There are 6 hidden switches. A switch that is on adds its own fixed numbers to the row, and there is some noise. The rows also spread widely along 5 directions, which tell nothing about the answers.
(in the rows, 128 means zero)
Some rows, each with its switches (1 for on, 0 for off) after it:
[123 140 137 142 111 121 123 160 116 172 108 154 125 144 120 116 110 217
 169  78 105 147 100 130 110 104 108 114 144 115]
0 0 1 0 1 1
[123 123 132 153 118 143  92 142 107 127 113 161 134 138 129 137 145 198
 155 118  81 109  86 124  63  83 113 114 133 172]
0 0 1 0 1 1
[122 119 123 156 112 141  94 176  99 172 115 166 140 155 123 122 137 225
 168 117 111 126  94 129  73 110 121 117 129 139]
1 0 1 0 1 1
[132 139 132 127 122 155 134 138  86 104  98 142 119 115 124 128 143 178
 104 125  95 142 112 130 118  85 138 138 105 145]
0 0 0 1 0 0
[133 104 154 154  98 132 117 145 108 169 112 150 130 158 105 112  86 231
 140 105  95 165 112 147 115 108 133  96 103  89]
1 0 1 0 1 0
[125 131 121 147 110 163 108 159 108 141 139 158 146 132 144 142 207 191
 171 133 104  60  74 104  41  92 120 108 154 202]
1 0 1 0 1 0
[132 134 118 140 122 152 109 161  94 152 113 143 134 142 118 109  98 211
 138 120 134 129 112 125 123 115 160 134  99 103]
1 1 0 0 1 1
[142 128 153 139  92 148 143 129 130 165 143 134 140 142 126 105 122 211
 155  89 106 103  98 113 113 110 136  78 136 128]
1 0 1 0 1 0
[142 133 144 133 107 155 138 124 118 140 136 126 141 132 126 112 112 189
 137 102 124 104 104 113 121 101 158  98 120 125]
1 1 0 0 1 0
[142 136 145 126 106 161 143 108 124 116 125 119 131 116 137 112 114 184
 122 105 109 116  94 118 146  91 154 104 108 129]
1 0 0 0 1 0
[129 133 157 152 121  99 136 180 113 174  96 177 133 149 110 133 101 222
 179  47  98 179  80 127  95  92 105 116 157 123]
0 0 0 1 1 1
[139 134 132 138 116 151 124 138 123 130 129 142 142 131 142 126 132 188
 155  96 114  98  79 106 100 100 137 112 135 162]
1 0 0 0 1 1
[131 120 137 146 123 157 113 165  87 143 119 158 142 145 110 123 136 216
 127 133 109 121 104 123  77 101 160 121 106 132]
1 1 0 1 1 0
[148 143 139 121  97 160 153 107 118 114 124 112 129 112 141 116 119 169
 125 100 116 112 103 117 153  99 146 107 114 138]
1 0 0 0 0 0
[134 115 154 152  85 121 134 159 100 152  82 165 126 140 117 152 105 220
 168  87  74 176  86 166 111  73 108 104 129 121]
1 0 1 0 0 0
[136  94 164 156 127 144 109 114 107 119 129 149 136 146 109 115 108 191
  97 121  81 140 120 119  77  98 142  97  91 139]
0 0 0 1 1 0
[142 108 158 149 123 144 112 121 111 124 129 158 146 146 115 124 103 203
 125  99  82 112  99 115  67  88 147  87 114 152]
0 1 0 1 1 1

New rows, each followed by its switches (1 for on, 0 for off):
[134 129 143 138 114 163 114 143 101 145 142 150 148 141 119 114 164 206
 132 122  94  75 108 106  48 104 138  90 138 162]
0 1 1 1 1 0
[154 151 109 115  99 203 110 136  80 131 136 127 144 127 127  90 154 216
 107 143 119  57 122 112 101 131 169 111 103 143]
1 1 1 1 0 1
[154 137 145 126  85 175 141 133  96 126 116 144 145 120 129 131 152 215
 138 107  80  85  88 132  90  84 146  86 131 161]
1 1 1 1 0 0
[146 114 142 139 122 161 111 109  96 100 127 139 137 127 128 116 125 178
 100 122  92 112 116 118  90 106 143 111  96 165]
0 0 0 1 0 1
[133 174 106 114 116 167 134 151 111 129 121 132 134 111 150 121 166 182
 160 106 133  85  75  99 124  98 141 139 141 164]
1 0 0 0 1 1
[145 105 165 156  97 115 135 136 127 142 112 163 142 143 132 147  90 195
 172  61  87 144  74 136  95  85 118  80 137 154]
1 0 0 0 0 1
[140 131 138 147 108 136 128 153 113 151 128 153 141 136 136 136 132 184
 171  84 119 111  87 114  95 109 123 110 148 163]
1 0 0 0 0 1
[126 135 139 134 118 141 141 130 114 128 129 133 124 121 132 125 137 154
 135 106 121 118 116 111 119 102 121 122 130 149]
0 0 0 0 0 0
[148 168 127 110  96 172 161 125 106 123 124 112 131 106 139 117 132 170
 134 102 132  89 105 114 158 102 157 115 127 135]
1 1 0 0 0 0
[150 115 153 146 107 134 126 150  98 141 104 164 143 142 122 134 104 214
 144  84  88 153  88 139  99  95 136 102 120 140]
1 0 0 1 0 1
[124 109 129 146 139 169  97 109 113 125 178 118 139 141 133  93 157 151
 101 155 136  63 141  74  68 134 150 113 104 168]
0 0 0 0 1 0
[149 141 126 123  91 171 123 113 104 123 118 121 132 124 138 106 112 203
 125 114 100 109 105 130 143 107 141 104 104 126]
1 0 1 0 0 1
[129 139 132 140 119 136 129 136 115 124 121 144 131 125 142 136 140 159
 155  92 115 106  96 109  96  98 116 121 145 173]
0 0 0 0 0 1
[142 173 118 101  88 184 150 115  97  87  82 114 113  86 147 128 142 190
 123 124  84 120  87 153 178  64 141 133 103 136]
1 0 1 0 0 0
[135 127 159 144  98 128 137 152  94 138  90 164 126 132 113 141 128 216
 146  87  64 161  96 152  94  75 108 106 135 138]
0 0 1 1 0 0
[147 113 138 138 109 167 119  98 109 111 132 124 137 130 137 111 100 174
 112 117 107 106 110 120 124 111 153 101  92 145]
1 0 0 0 0 1
[130 122 147 134 117 139 135 113 107 116 113 120 114 129 121 117  92 168
 105 113 112 157 132 134 152 101 135 125  89 106]
0 0 0 0 0 0
[163 154 130 109  88 188 137 125  98 148 143 118 149 130 129  84 131 220
 123 106 120  59 115 105 118 135 165  81 122 135]
1 1 1 1 0 1
[149 155 134 119 109 164 144 114 128 123 132 121 140 114 150 111 125 186
 144  86 118  91  79 104 140 100 147 103 127 148]
1 0 0 0 1 1
[121 163 127 130 111 158 135 144 126 154 157 133 139 124 145 117 200 174
 169 104 125  52  94  81  74 109 112 107 178 186]
0 0 1 0 1 0
[165 142 133 105 107 212 142  79 103  85 158 101 146 105 144  91 160 165
  77 140 115  48 116  89 127 120 179  96  94 174]
1 0 0 1 0 0
[163  97 188 153  76 136 145 116 120 144 123 161 152 142 121 141 114 221
 153  66  51 125  77 138  69  83 122  41 140 163]
1 0 1 1 0 0
[153 153 133 128 112 165 133 147 108 137 131 151 155 127 134 124 154 205
 156  92 108  68  70  99  77  95 153  99 148 174]
1 1 0 1 1 1
[145 104 154 145  89 154 126 112 116 152 144 126 139 148 121 102 102 204
 122 109 104 111 132 126 115 124 142  76 105 118]
1 0 1 0 0 0
[128  90 131 166 128 146  83 142 105 149 140 153 145 161 122 111 112 199
 131 132 122 117 114 110  72 125 148 112  99 144]
1 0 0 0 1 1
[147 141 142 128 104 156 152 144  99 132 125 142 139 122 132 125 154 189
 135 101 110 109  95 115 109 101 140 110 133 157]
1 0 0 1 0 0
[120 176 117 115 112 157 138 150 106 136 108 126 115 114 134 116 163 189
 148 115 116 113 100 118 136  92 118 142 140 135]
0 0 1 0 1 0
[140 140 129 144 111 135 135 170 118 185 153 146 146 150 135 112 140 186
 176  77 156  95 104  93  96 144 125 112 165 150]
1 0 0 0 0 1
[132 142 113 128 123 182  97 136  90 136 141 135 136 136 122  82 160 210
 103 145 116  83 128  96  87 135 144 123 109 146]
0 0 1 1 1 1
[142 161 132 125 113 145 148 157 109 156 142 145 140 127 138 114 165 179
 158  75 133  90 101  85  90 127 120 116 169 173]
0 0 0 1 0 1
[156 137 127 120 108 198 126  79 122 103 174 103 152 115 157  94 155 153
 112 127 133  27 110  74 108 133 165  91 115 193]
1 0 0 0 0 1
[142 172 117 108  86 174 157 134 108 147 125 111 127 112 139 105 153 192
 140 107 127  92 107 117 157 116 138 116 137 129]
1 0 1 0 0 0
[136 138 124 135 117 161 117 135 113 130 127 138 136 124 140 117 133 187
 142 112 119 103  87 109 115 103 143 124 116 151]
1 0 0 0 1 1
